The same things were measured in two ways. Each way mixes the same 3 hidden numbers, adds some noise and spreads widely along 2 directions of its own, which tell nothing about the thing.
Some things both ways: the first way, then the second way.
[-17 -13  -1  16   3 -14  -6 -15  10 -12   1]
[ -4 -10   9   3   0   2  -2  -5   6   4   4   9  -2   3   6]

[-11  28   7  14 -12   2 -12   8   9   0  15]
[  8   0  11   5  -1  12  10  28 -13   7  -7 -21  -3 -13   6]

[-14   5  -1   4  -1  -5 -15   2  13  -4   6]
[ 12   2   0  20 -25   2   1  19 -10  14  -8   1  -8  -3   4]

[-9 -5 16 13 10 19 -3  6 -9 27 12]
[-19  -6 -12  23   0   2 -13  17  13  13  33   0   0  -2   6]

[ 10 -22  16 -24  24  24   7  15 -22  35   1]
[-26  -9 -12   0  10  -6 -27 -12  26   2  41  14   6  13   5]

[-10 -56   1   0  26   3   0  -8  -7  21  -8]
[-17   1 -19   5  -4 -12 -28  -6  23   4  42  20  10  21   6]

[-29  29  13  21  11   2 -10 -17  -2  -6  30]
[ 21   2  33  20 -33  13   2  40 -13  20   1  -6   1  -4  29]

[-33  28   9  36  -5  -8 -15 -19  13 -16  23]
[ -5 -17  38  -4  14  20   8  20  -1   4   5 -18   9 -10  20]

[ 16  12  -7 -27  -2 -19  20  -8  -1 -30 -10]
[ 15  -6  17 -12  -7  -8  14 -33  -8 -11 -38  24  -8   6  -6]

[  2   8 -16 -12 -15 -22 -11   7  27 -26 -12]
[  1  -8  11 -20  17   5  15 -18  -9 -10 -28  -3  -2  -9 -12]

[  5  31  -4   3 -28  -9  -7  15  21 -13   0]
[ 16  10  -7  -1  -6   4  23  12 -29   3 -39 -19 -14 -20 -16]

[  7 -30  16 -14  28  14  18  -4 -31  26   2]
[  7  16 -12  -6 -14 -12 -28  -2  13   2  31  13  10  23  16]

[-22  12  12  18   9   5 -10  -8   0   6  18]
[-11 -13  15  19  -9   9  -3  17   6  16  16   4   0   0  16]

Other things, the second way, with their names:
K_335: [ -4 -12  26  14  -2  17   3  33   1  16  13 -14   3 -10  22]
K_328: [ 11 -13  28   4 -17   4   2  -5  -4   3  -8  16   0   8  15]
K_141: [ 15  -2  25   9 -29   4 -12  15   3   9  11  15   7  17  26]
K_179: [ -5   4 -13   3   1  -4  -7  -2  10   2  15   3   1   2   0]
K_773: [ -2   1   6  -1  -4   0 -12   5   7   5  18   7   8   9  10]
K_513: [ 10   5  -4 -12   9   6  16   8 -18  -4 -26 -19  -8 -14 -13]
K_510: [-2 -4 15  2 -2  7 -6 11  2  5  8  2  5  0 12]
K_765: [  2   4 -12 -22  24  -1  15 -11 -15 -12 -28 -12  -6 -12 -20]
K_391: [  4  -8   0 -10   0  -5  10 -33  -7  -9 -26  15  -3   2 -13]
K_412: [ 12  -7  11   3 -21  -3  24 -27 -19  -2 -49  22 -17  -3 -14]
K_917: [ 15  -6  21  -4  -8  10  19 -10 -18  -4 -40   6  -9  -5  -6]
K_419: [ 23   3  41   7 -18  20   7  50 -14  15   2 -26   4  -8  31]
K_966: [-17  -1 -28   8 -11 -19 -22 -28  18   1  24  36   0  21  -8]
K_431: [-21   5 -39 -11  30  -3  -4  -1   5  -5  12 -17   1 -12 -23]
K_940: [ 15   0   5  -4  -3   6  29  -6 -28  -1 -52  -4 -16 -18 -18]
K_464: [  4  -3 -14   6  -3   0  21 -13 -23  -1 -48   1 -15 -17 -27]
K_42: [  0   3  13  10   1  17   2  48  -6  14  13 -30   3 -19  15]
K_960: [-13  -4  12  -6  14   5 -21  17  21   5  45  -7  18   7  22]
K_304: [  0  11 -26  -5  -2  -8  -5   5  -4   0   3  -7   0  -3 -14]
K_977: [ 20  -5  32  19 -32  14  10  22 -14  15 -15   3  -4  -2  17]
K_6: [  6   9 -26  -6   0  -8  14 -15 -17  -9 -36  -1 -11  -9 -29]
K_166: [ -6  -2 -26 -15   7 -20  -2 -43   5 -15 -13  23  -2  10 -24]
K_654: [-4 -3  9 10 -5  6 -3 12  3 10 10 -1  2 -2  7]
K_827: [ 21  -8  44   3 -21  16   5  20  -6   8  -5   2   5   1  27]
K_162: [-23  -1 -23  10   8  -6 -17   7  12   9  34  -4   2   4  -2]
K_935: [ 10   3   6   6  -5   8   8  18 -16   6 -14 -16  -4 -10   2]
K_865: [-16   6 -14  -4  17   4 -21  32  16   6  49 -26  12  -3  12]
K_690: [-20   3 -41   9   4 -11 -14  -4  10   3  24   8  -3   3 -11]
K_771: [ 26  -5  53   5 -22  17  -2  30  -4  12   6  -1  11   5  41]
K_149: [-3 -3  5  9 -4  8  4 17 -5 11  1 -6 -5 -9  2]
K_524: [ -7  -5   4  12   1  10   7  19  -8  13  -4 -12  -6 -16  -3]
K_388: [ -1 -17  39  12 -15  11  -5  16   6  12  23   7   5   7  31]
K_958: [ -6   9 -29 -16  13 -12  -2 -26   2 -12  -4   5  -3   3 -23]
K_223: [ 10   1  23   8  -8  16  -3  38  -6  14  16 -17   7  -3  25]
K_436: [-14   6 -24   0   8  -5 -23  20  17   5  41  -8   7   6   6]
K_246: [ 15   0   9   3  -9   6  19   4 -21   4 -37  -5  -8 -11  -7]

Some of these things the first way, each followed by its name:
[ -2  -4  27  14  11  34  -4  20 -19  50  15]
K_865
[-34  18   1  15  10 -17 -13 -23  10 -25  21]
K_827
[  2  12 -13 -14 -21 -10 -19  22  30 -12  -7]
K_513
[  4 -43  -9 -36  10  10 -25  38  19  26 -17]
K_690
[-37  25  15  35  17  -9  -1 -39  -8 -18  32]
K_771
[ 29   0  18  -1 -15  24  13  31 -14  36  -4]
K_431
[-13  10   3   4   9 -11   5 -20  -4 -19  10]
K_328
[-22   2   0  26  -7  -9 -15  -9  16  -8  11]
K_149
[ 15   0 -10 -20 -10 -18  10   1   6 -20 -13]
K_391
[-37  36  10  19   4  -1 -24  -7  10  -6  32]
K_419
[  7 -13  16 -20  14  28  -7  31 -12  42   5]
K_162
[-27  24  12  31  -5   7 -23   3   9  11  24]
K_42
[  9  -8  10 -16  10  14   3  16  -9  22  -1]
K_179
[ 23 -36 -15 -32  -1 -15  12   6   8  -8 -30]
K_166
[ 11  38  -1  15 -31 -19  13  -6  13 -28  -2]
K_940
[-22  29  23  35   6  12  -2 -14 -14  11  32]
K_223
[-18  39  14  12   3  -1   1 -14  -5 -12  23]
K_977
[  2  31   0   3 -20 -13   3   0  11 -20   4]
K_246
